All groups share one centre, and each spreads out both ways along 10 directions, with some noise.
Some rows, each with its group after it:
1.006 2.215 -0.614 1.309 -0.814 2.933 0.492 -2.641 0.145 0.029 -2.145 1.502 0.013 0.559 0.387 0.989 -0.545 1.931 0.716 1.586 -0.723 -5.033 | j151
-0.532 3.461 -0.060 -4.775 -0.698 0.542 -1.461 -2.475 -2.599 -1.398 1.385 -0.862 -1.875 -3.260 -0.572 -1.343 0.758 2.373 0.107 0.466 2.522 3.084 | j151
-1.588 -0.694 -0.415 1.288 -1.824 -1.045 -4.202 -1.563 -2.545 0.480 2.296 1.803 -1.308 -0.613 4.063 0.872 2.191 3.211 3.091 1.728 3.081 2.350 | j796
-1.216 0.017 0.431 -1.558 -0.084 0.062 3.046 1.806 0.200 -0.160 -1.919 -0.578 1.472 -5.912 -1.855 -1.072 1.775 -0.102 1.213 -0.144 1.099 3.327 | j852
-1.809 -2.899 -0.578 -0.719 -2.168 1.133 4.392 1.805 2.164 2.516 2.158 -1.862 -2.444 1.955 0.377 -1.419 0.716 0.390 2.617 -1.416 -1.137 -0.045 | j543
2.667 -2.012 1.061 -2.891 1.258 2.369 1.239 5.789 0.445 -0.890 -0.032 -0.245 2.803 -3.094 -2.119 -1.073 2.173 0.000 -2.654 -3.380 -1.471 1.436 | j852
0.448 -1.140 1.731 -0.838 -0.341 0.677 -1.654 -1.122 -1.241 -2.034 3.222 -1.419 -1.340 -3.479 1.522 -1.747 0.779 1.907 -2.525 1.940 1.479 3.929 | j151
-1.618 -4.317 2.286 1.475 0.777 2.009 1.626 -4.400 -0.922 -0.160 -0.089 -0.672 1.836 1.557 -1.062 -2.749 -0.145 0.188 0.683 0.829 -2.116 0.805 | j852
-1.401 2.581 0.619 -3.247 -1.553 -0.315 4.295 -3.993 2.581 1.566 -1.064 -3.355 -4.036 -1.809 -1.331 -2.471 -1.253 0.489 1.406 2.505 -0.621 3.092 | j543
2.311 -1.899 2.766 0.077 -0.254 4.019 -0.191 -0.233 0.271 -0.813 -0.408 -1.976 0.690 -0.117 -0.505 -0.414 0.084 1.206 -5.593 1.142 -3.499 1.025 | j543
0.235 2.429 0.362 -2.171 -0.229 -2.270 -1.791 1.424 0.171 3.539 -4.834 0.397 0.358 1.497 -0.677 2.419 0.433 -0.094 0.416 -0.635 -1.599 3.898 | j796
2.590 3.782 -0.614 -5.493 1.366 1.703 -0.867 -1.124 -2.276 -1.934 0.331 0.121 -0.161 -1.973 -0.920 -1.329 -0.784 2.681 -0.404 -2.655 0.997 -1.133 | j151
-1.713 -1.991 0.338 1.297 -1.702 1.656 0.265 3.185 -2.310 0.437 0.415 -0.202 1.043 -0.893 1.143 2.281 1.518 1.240 -0.171 -1.248 0.775 0.103 | j543
-0.808 0.416 -0.112 0.364 -2.037 -1.641 1.699 2.168 0.755 2.546 0.588 -0.897 -3.254 2.442 2.744 2.601 -1.340 0.986 1.507 -0.678 0.233 -2.075 | j852
0.491 0.140 -0.716 0.749 -1.696 1.571 -0.594 -0.646 -0.097 0.456 0.373 -0.150 -0.744 -1.978 1.788 0.497 1.212 2.872 0.004 1.242 0.844 1.077 | j852
-0.678 0.463 1.312 0.089 -1.022 1.429 -0.443 -2.877 -0.424 -0.130 -0.577 -0.182 -0.712 0.569 -0.115 -0.240 -0.060 0.720 -0.421 2.238 -0.654 -0.472 | j543
-2.522 0.524 1.999 -1.285 0.013 -0.723 -2.518 -1.723 -1.609 -1.989 2.605 -0.209 -1.476 4.869 -1.661 -0.681 -0.903 -3.923 -2.272 1.174 -0.164 -1.206 | j796
1.105 1.670 -0.706 -1.077 -1.289 0.672 0.929 0.804 0.652 -0.354 1.353 -3.108 -2.476 -2.223 0.869 0.938 -1.302 1.326 -3.305 0.096 0.458 1.056 | j543
4.373 0.047 -1.312 1.349 2.837 -0.031 -1.750 -3.790 1.951 -0.061 -2.937 0.045 2.347 -1.168 -0.699 -1.485 -0.428 1.337 -1.603 0.743 -1.719 3.513 | j151
-0.161 -1.668 -0.592 3.092 -2.803 4.523 4.673 0.578 1.733 -0.170 1.056 -1.879 -1.277 -1.131 1.212 0.673 -0.469 1.452 -1.107 1.104 -1.004 -4.024 | j796
3.431 -1.814 0.666 3.702 0.214 1.987 0.539 -1.868 4.610 -0.918 -1.063 -0.258 0.563 -2.627 0.328 -1.538 0.267 0.117 -3.466 4.414 -2.200 1.030 | j151
3.746 2.325 -4.027 -1.161 -0.231 0.682 -4.317 2.315 -0.929 -0.874 1.258 -0.553 0.210 -1.713 1.357 1.865 1.187 2.807 -2.559 -2.615 1.946 2.229 | j796
-0.252 2.996 -1.605 1.116 -1.877 0.955 -0.173 -2.658 0.767 -1.110 -0.865 -0.437 -1.289 -4.687 0.499 0.434 0.836 1.451 -0.452 3.971 1.930 1.415 | j796
-2.678 -1.484 -1.576 0.147 -0.432 -0.744 2.692 -0.590 -1.502 0.844 1.649 -2.650 -0.973 0.681 0.548 -0.355 -1.132 0.416 2.152 -2.001 1.295 0.753 | j852
-0.313 -2.020 1.958 0.075 -0.838 1.538 0.988 2.288 -0.208 1.128 -0.493 0.718 0.732 -0.138 0.131 0.309 1.363 0.701 0.478 -0.130 -1.304 -0.054 | j796
-0.330 -1.359 0.324 -0.960 -3.089 4.509 -0.173 -0.725 0.037 -0.217 2.574 -3.205 -2.232 0.469 0.039 -1.048 1.396 2.034 -3.117 0.958 -1.086 3.367 | j543
-2.860 0.625 0.767 -2.117 -0.453 -0.883 2.634 2.101 -0.473 -0.355 -0.493 -0.818 -0.110 -2.524 -2.146 -0.498 0.647 -2.051 1.114 -0.362 0.839 1.269 | j852
4.763 0.360 1.392 -5.207 2.111 4.335 2.143 3.021 -0.817 0.931 -4.385 1.847 4.345 -4.117 -1.888 -1.146 1.385 4.498 0.563 -4.290 -2.590 -0.747 | j852
0.852 -1.184 -4.597 -0.707 2.774 -3.540 -1.834 -1.261 -3.778 0.302 2.587 -2.107 1.268 -2.287 2.770 -0.538 -1.040 3.894 3.176 -5.518 4.078 5.032 | j852
0.281 -0.259 -0.632 0.362 0.444 -0.681 1.283 -0.738 0.641 0.251 0.887 -1.192 -0.902 1.341 0.227 -0.182 -1.694 -0.348 -0.216 -0.584 -0.425 -0.875 | j151
-3.832 -2.001 1.450 -2.300 0.324 3.497 3.881 -3.476 -3.593 -0.700 -0.576 -1.162 1.957 -0.612 -3.166 -3.310 0.662 0.739 2.672 -1.042 -0.548 0.622 | j852
0.365 0.008 -0.088 1.333 -1.031 0.327 0.141 0.220 1.046 0.542 -0.190 -0.076 -0.544 -1.822 1.162 0.499 0.740 0.931 -0.124 1.593 0.058 0.960 | j852
4.532 2.496 -1.799 0.146 1.473 1.781 -3.168 -3.646 1.521 -1.129 -2.812 1.268 2.126 -1.840 -1.167 -0.935 0.602 1.601 -1.768 1.590 -0.979 1.078 | j151
2.103 -0.722 -0.226 1.332 0.294 0.761 2.294 -3.762 3.437 2.349 -3.190 -2.651 -0.220 1.465 -0.438 -0.989 -1.802 0.935 -1.517 1.159 -3.833 2.143 | j796
-3.098 -6.738 3.351 3.024 -0.233 -2.894 4.094 4.548 0.838 3.942 -2.175 -1.263 1.736 -1.780 1.129 0.723 1.634 -1.092 2.372 -0.454 -1.304 5.479 | j151
-0.244 0.609 1.390 3.812 -0.914 -0.288 -2.756 -0.783 0.506 -1.836 -0.378 1.709 0.016 -3.600 1.516 1.579 1.495 -0.261 -2.105 5.479 1.296 0.748 | j543
0.671 0.585 1.280 2.709 -2.090 0.660 -1.654 -4.872 2.631 1.806 -4.180 1.202 0.156 -4.898 1.470 -0.603 2.867 3.067 0.751 7.039 -0.476 6.266 | j796
0.499 0.628 0.941 -1.172 0.522 -0.183 -0.287 -1.186 0.274 0.972 -1.938 -0.510 0.126 3.538 -1.481 0.079 -1.180 -0.869 -0.995 -0.487 -2.404 -0.203 | j796
-3.164 2.365 1.006 -3.009 -1.600 0.715 -1.131 0.182 -4.394 0.065 0.564 1.942 -1.080 1.638 0.639 1.446 0.535 1.576 3.362 -0.835 2.082 -3.384 | j852
-4.161 -0.933 1.366 1.269 -2.380 -0.433 -3.577 -1.199 -5.219 0.516 1.422 0.922 -0.694 0.356 3.090 2.369 1.726 2.496 2.359 1.421 2.886 1.588 | j151
0.675 -0.380 0.173 3.763 1.356 -2.688 3.968 -0.322 4.396 1.349 -4.789 0.788 1.500 -3.719 -0.552 0.089 -1.124 -2.015 1.613 2.560 -1.083 -0.074 | j151
-0.791 1.174 1.716 -4.280 0.492 2.563 1.666 -3.124 -2.750 -0.215 -0.577 0.807 0.183 0.903 -1.233 -2.209 -0.606 2.246 2.592 -1.348 -0.887 -2.768 | j796
-0.701 4.645 0.162 -7.745 -2.700 3.482 -2.029 -3.197 -1.487 -1.829 2.502 -0.604 -3.858 -0.425 -2.313 -3.424 2.152 1.568 0.170 1.463 1.321 2.747 | j543
-0.244 2.299 -0.871 -0.735 -1.408 1.032 -3.255 -0.239 -1.962 -1.128 -0.022 1.188 -0.004 -3.910 0.637 0.702 2.686 2.052 -0.008 1.723 2.628 2.352 | j151
-1.200 1.151 3.051 -0.057 -1.414 1.485 0.212 -0.976 0.562 -0.340 -1.589 1.487 -0.711 1.135 -1.041 0.247 0.399 -1.434 -0.751 3.426 -1.497 -2.530 | j852
-0.981 1.557 1.078 -2.486 0.159 -3.732 0.899 -0.999 3.956 -0.738 2.365 0.360 -4.006 -0.554 -0.924 -3.411 -0.420 -3.816 1.749 2.662 0.998 1.480 | j543
-3.009 0.052 0.224 0.470 -1.379 -0.916 2.211 -2.862 -0.815 1.621 -0.816 -2.298 -1.607 0.100 0.302 0.435 -1.062 0.500 1.372 1.162 0.220 1.847 | j543
-1.586 -1.014 0.663 -0.267 -1.936 3.738 4.220 -1.323 -0.601 -1.677 2.780 -1.386 -1.510 -2.930 0.254 -1.814 0.347 1.626 0.522 1.074 1.027 -2.131 | j796
1.443 2.601 1.681 -3.805 1.084 -0.601 0.900 -0.356 -0.132 -1.057 0.131 -2.718 -2.040 -0.410 -0.694 -0.205 -2.878 -0.173 -3.359 -0.919 -0.709 -0.056 | j543
-1.992 -0.375 1.413 -3.633 -0.554 0.489 -0.125 1.046 -4.046 0.466 1.602 -0.808 -0.550 0.564 0.225 0.229 0.603 1.703 1.242 -2.492 0.997 1.639 | j151
-1.209 -1.235 0.880 -3.155 1.285 -1.672 -1.107 2.031 -3.128 -0.792 3.055 0.038 -0.100 1.559 -0.115 -1.093 -0.121 -0.651 0.775 -3.733 1.306 0.411 | j796
-2.738 -0.738 0.674 -3.179 -1.952 0.234 2.727 0.436 -0.052 1.131 2.169 -3.581 -3.241 1.043 -0.637 -1.195 -0.260 -0.195 0.086 -1.004 -0.237 2.751 | j543

New rows. What belongs after each?
-2.010 -0.820 -1.240 -3.134 -4.128 4.206 -0.337 0.532 -1.467 2.633 1.072 -2.802 -1.485 4.269 -1.424 0.058 2.858 1.693 -0.291 -1.825 -1.796 4.150 | j151
0.603 1.107 -0.225 -2.308 0.032 -1.447 -1.163 -0.581 1.530 -0.996 2.853 0.309 -2.361 0.747 -0.351 -2.094 -0.132 -1.324 0.142 0.826 0.615 0.200 | j543
-0.547 -0.394 -0.160 0.303 0.399 -1.171 3.137 -2.099 1.079 1.614 -1.846 -1.190 -0.449 -2.034 0.606 -0.695 -0.831 1.460 2.353 0.451 0.008 1.749 | j796
0.104 -2.186 -1.355 5.099 1.392 -0.694 2.191 2.464 2.298 -1.906 -1.271 0.052 3.899 -6.111 -1.186 0.334 1.026 -2.931 -1.305 1.032 1.236 1.293 | j852
-1.095 2.523 1.498 -0.271 -2.034 0.202 1.677 0.359 2.087 1.123 -2.006 0.686 -2.336 1.497 -0.135 1.818 -1.186 -1.165 -0.055 2.427 -1.363 -3.975 | j852
-1.271 0.704 1.184 -0.726 -1.413 1.766 2.862 -2.008 -1.365 1.032 -0.948 -0.757 -1.191 -2.856 1.571 0.155 -0.279 3.634 2.070 1.263 0.657 -0.988 | j151
-1.924 1.424 -2.303 2.640 -3.578 2.234 1.309 -0.084 -0.973 1.412 -1.060 2.302 -0.664 -1.448 2.804 2.469 1.515 3.497 4.910 1.310 2.192 -4.815 | j543
-2.707 0.117 -0.361 0.958 -2.043 -0.984 0.949 -0.764 0.622 0.347 2.588 -2.013 -3.549 3.417 0.612 1.095 -1.507 -2.069 -0.465 1.009 0.401 -1.278 | j852
0.787 -0.854 -0.692 -0.016 0.339 0.537 1.004 -2.673 1.577 -0.273 0.384 -2.569 -0.508 -1.645 -0.693 -2.201 -0.074 0.518 -1.312 0.841 -0.686 4.594 | j852
1.459 -1.146 1.297 -3.611 1.273 1.650 -0.016 -0.107 -0.776 -0.535 0.449 0.077 1.033 -2.515 -0.816 -2.759 1.593 1.877 0.358 -1.377 -0.292 3.076 | j796
0.668 -1.510 1.248 -0.989 1.636 -0.436 -1.861 -3.096 -1.349 -0.459 1.098 0.985 0.629 -0.479 0.873 -2.692 0.541 2.130 1.725 0.344 0.154 2.128 | j796
-1.243 1.516 -0.229 2.460 -0.057 -2.061 -1.859 -4.517 0.791 -0.954 0.826 -0.220 -1.880 2.553 0.650 0.308 -1.779 -1.951 -1.045 3.581 0.346 -0.661 | j852
-1.811 -2.296 0.771 1.097 -1.759 1.969 -0.009 1.687 -3.388 0.409 0.923 -2.692 0.476 0.928 1.228 2.410 0.033 1.547 -2.736 -1.131 -0.141 1.366 | j543
-0.196 2.427 0.659 -0.144 -1.382 2.073 -0.508 -4.250 -0.141 -0.413 -1.701 -0.079 -1.017 -1.645 0.001 -0.180 0.071 2.067 -0.635 3.350 -0.218 0.529 | j543
3.065 -0.449 -0.162 -1.882 1.854 0.758 4.780 0.213 2.655 0.415 -0.529 -2.548 -0.202 -2.271 -0.449 -1.960 -2.352 1.559 -1.004 -2.295 -1.608 -0.211 | j151
-0.515 -1.471 -0.068 1.000 -0.430 0.212 -0.163 0.664 0.016 0.259 -0.011 -0.846 0.911 -3.043 0.172 -0.125 1.701 0.667 -0.339 0.535 0.783 4.300 | j543
-0.133 0.482 -5.007 3.305 0.818 -5.694 1.950 0.062 3.989 2.663 -1.589 -2.943 -0.514 -1.227 0.067 1.148 -1.451 -2.288 1.629 -0.704 1.267 5.214 | j151
-1.523 1.712 -0.246 0.955 -1.062 -1.252 -5.115 0.387 -3.170 -0.762 -0.443 2.729 1.088 -3.868 1.557 2.229 3.227 1.361 1.301 2.120 3.694 3.026 | j151
2.420 1.054 1.002 0.623 -2.307 4.454 0.120 -4.626 4.111 -0.507 -1.788 1.665 -1.144 -2.812 -0.436 -3.083 2.637 1.983 -0.727 6.218 -1.813 0.813 | j543
-0.792 -0.440 0.673 -3.840 -0.533 2.414 1.860 -0.543 -0.827 1.083 0.952 -0.113 -0.946 4.040 -1.226 -1.841 -0.116 0.823 2.060 -2.460 -1.523 -2.518 | j543
-0.857 0.758 1.067 0.274 -1.271 1.356 1.623 -0.232 0.588 1.088 -2.772 0.594 0.109 -2.481 -0.194 0.473 0.893 1.191 0.989 1.741 -0.600 0.099 | j796
-0.939 -0.374 0.789 0.330 -0.893 1.660 0.087 -3.849 0.649 -2.553 2.985 -1.482 -1.830 -1.881 -0.506 -2.797 -0.078 -0.420 -1.520 3.424 0.854 1.151 | j796
2.450 1.022 0.050 2.139 -0.274 1.421 -1.202 -4.792 4.537 -2.091 -0.479 -1.629 -1.338 -1.135 -1.830 -2.297 -0.336 -1.996 -5.303 5.901 -2.243 3.180 | j852
5.995 1.998 -3.258 0.807 2.128 -1.068 -0.859 -0.782 3.840 -0.622 -1.847 -1.314 0.791 -4.269 0.165 -0.468 -1.052 1.201 -3.358 -0.124 -0.390 3.023 | j852
3.546 -0.796 0.526 -2.495 0.609 0.669 -0.104 3.662 2.508 -0.084 0.356 -1.419 0.012 -1.654 -1.038 -1.275 0.818 -0.282 -3.588 -1.464 -1.631 3.655 | j852
-4.117 2.182 1.097 -2.965 -1.465 -1.809 2.999 -3.738 -2.082 1.228 0.974 -6.337 -4.797 2.389 -0.345 0.659 -4.081 -0.427 -1.347 -0.123 0.139 2.257 | j543
1.703 0.524 -1.754 0.305 0.725 0.276 0.199 0.953 -0.632 -0.939 0.369 0.096 0.916 -3.410 1.023 0.207 0.081 2.005 0.550 -1.533 1.716 -0.495 | j796
1.848 -0.872 0.411 4.751 0.906 -0.550 -3.603 -3.012 1.563 -0.797 -1.673 2.061 2.073 -0.968 1.065 -0.113 0.643 -0.300 -1.413 3.861 -0.575 1.673 | j151
1.041 0.385 -1.456 -0.623 -0.647 0.126 0.276 2.238 1.639 -0.014 1.080 0.422 -0.887 -2.231 0.807 -0.557 1.101 0.734 0.795 -0.471 1.223 0.406 | j543
0.619 -1.688 -0.810 1.220 0.348 -0.544 1.494 1.107 1.158 0.783 -0.490 -1.472 0.822 -2.729 0.606 0.018 0.374 0.955 0.082 -0.597 0.079 3.239 | j543
-0.362 -1.062 -0.178 -2.881 -0.291 1.905 0.087 -0.816 -0.726 0.425 1.834 -0.173 -0.437 2.927 -1.082 -2.458 0.805 0.733 1.346 -1.995 -0.963 0.296 | j543
3.366 3.995 -0.974 -2.777 -1.075 4.095 -4.888 -2.335 -1.965 -1.095 -2.449 3.223 1.614 -6.812 1.118 -0.549 4.230 6.434 0.516 2.392 1.680 3.285 | j796
0.793 -0.125 0.122 -0.776 -0.419 2.974 -3.246 0.618 -3.259 -1.625 1.577 -0.185 0.809 0.662 0.450 0.913 0.837 1.753 -2.882 -0.959 0.167 -0.206 | j543
-5.059 -1.903 3.584 -2.457 0.373 -2.412 3.990 -2.480 -2.578 1.620 0.390 0.692 -0.815 -1.321 0.595 -2.979 -0.062 0.924 7.263 -0.076 1.423 1.034 | j796
-3.666 -0.513 2.237 -1.536 -0.531 -1.745 -1.577 0.106 -3.064 0.015 1.749 1.521 -0.963 0.851 0.940 -0.140 1.083 -0.395 2.969 0.393 1.887 0.635 | j796
-0.410 0.931 -0.408 -0.326 1.431 -0.717 -1.402 -5.403 -1.324 0.315 -1.409 0.847 0.730 1.774 -0.850 -1.444 -0.989 0.556 2.315 0.272 -0.264 0.301 | j543
-1.989 1.160 -1.105 -2.227 -2.339 1.318 0.299 -3.802 -1.117 -1.056 3.446 -2.446 -3.421 -2.825 0.791 -2.380 0.934 2.310 0.909 1.864 2.667 3.721 | j796
3.210 3.752 -2.338 0.545 -0.140 -2.595 -1.849 2.806 3.045 -0.028 -0.517 0.373 -2.014 -0.036 1.450 2.830 -1.665 -1.025 -2.517 0.299 0.639 -1.957 | j852
0.431 -1.557 0.197 2.377 0.245 -0.692 0.555 -1.210 1.253 -0.189 0.860 -1.025 -0.621 -0.038 1.219 -0.260 -0.854 -0.033 -1.092 1.127 -0.384 0.609 | j151
1.658 1.241 -1.152 2.675 1.439 -1.479 0.116 -1.426 1.673 -0.192 -2.271 0.821 0.872 -0.526 0.426 1.199 -1.870 -0.777 -0.286 0.833 -0.274 -2.596 | j852
-0.954 -0.719 0.547 0.587 1.032 -2.110 1.597 -0.994 -0.871 1.088 -0.714 -2.458 -0.215 0.959 0.128 0.480 -2.410 -0.226 -0.399 -1.045 -0.517 1.110 | j543
-1.582 0.776 0.275 0.116 -1.398 -0.699 -1.916 -3.038 -0.628 -0.454 2.178 -0.927 -2.782 2.641 0.315 -0.310 -0.652 -0.805 -0.606 2.236 0.491 0.457 | j852
-1.612 5.135 3.263 -5.467 -1.822 -0.167 -4.346 -3.447 -3.126 0.402 0.044 2.342 -4.310 4.870 0.536 0.233 -0.454 1.545 1.339 1.873 0.059 -2.147 | j852
1.489 2.710 -2.225 1.068 1.245 0.562 1.405 -3.793 1.068 -2.721 -0.421 -1.109 0.113 -4.286 -0.739 -0.924 -1.944 0.217 -1.166 1.949 1.591 -1.116 | j796
1.336 -1.585 -0.008 -1.249 -1.976 3.942 5.262 1.327 1.657 -0.011 3.219 -3.863 -2.868 -2.196 1.491 -1.021 -1.361 3.037 -1.838 -0.996 -0.718 -1.482 | j151
4.286 -1.234 -1.105 -1.320 2.144 2.451 -1.431 -1.053 -0.288 -0.691 -0.319 -0.905 2.364 0.780 -0.836 -1.803 -0.351 2.199 -2.703 -3.119 -2.041 1.542 | j543
1.069 -2.789 -0.525 3.684 -0.817 0.017 2.015 -0.604 1.728 -0.291 3.282 -3.048 -2.052 -2.743 3.640 0.141 -1.370 2.130 -1.967 1.436 0.651 0.919 | j151
6.302 4.482 -3.025 -0.721 1.476 2.959 -0.258 -0.930 3.615 -2.261 -2.789 1.579 1.517 -5.439 -1.561 -1.026 0.071 1.610 -2.283 1.184 -0.324 -1.999 | j151
2.381 -2.138 0.089 0.999 0.015 2.889 -1.618 0.964 -0.850 -0.831 0.905 -1.434 1.423 0.194 0.878 0.480 0.273 1.716 -4.072 -0.998 -1.190 0.967 | j543
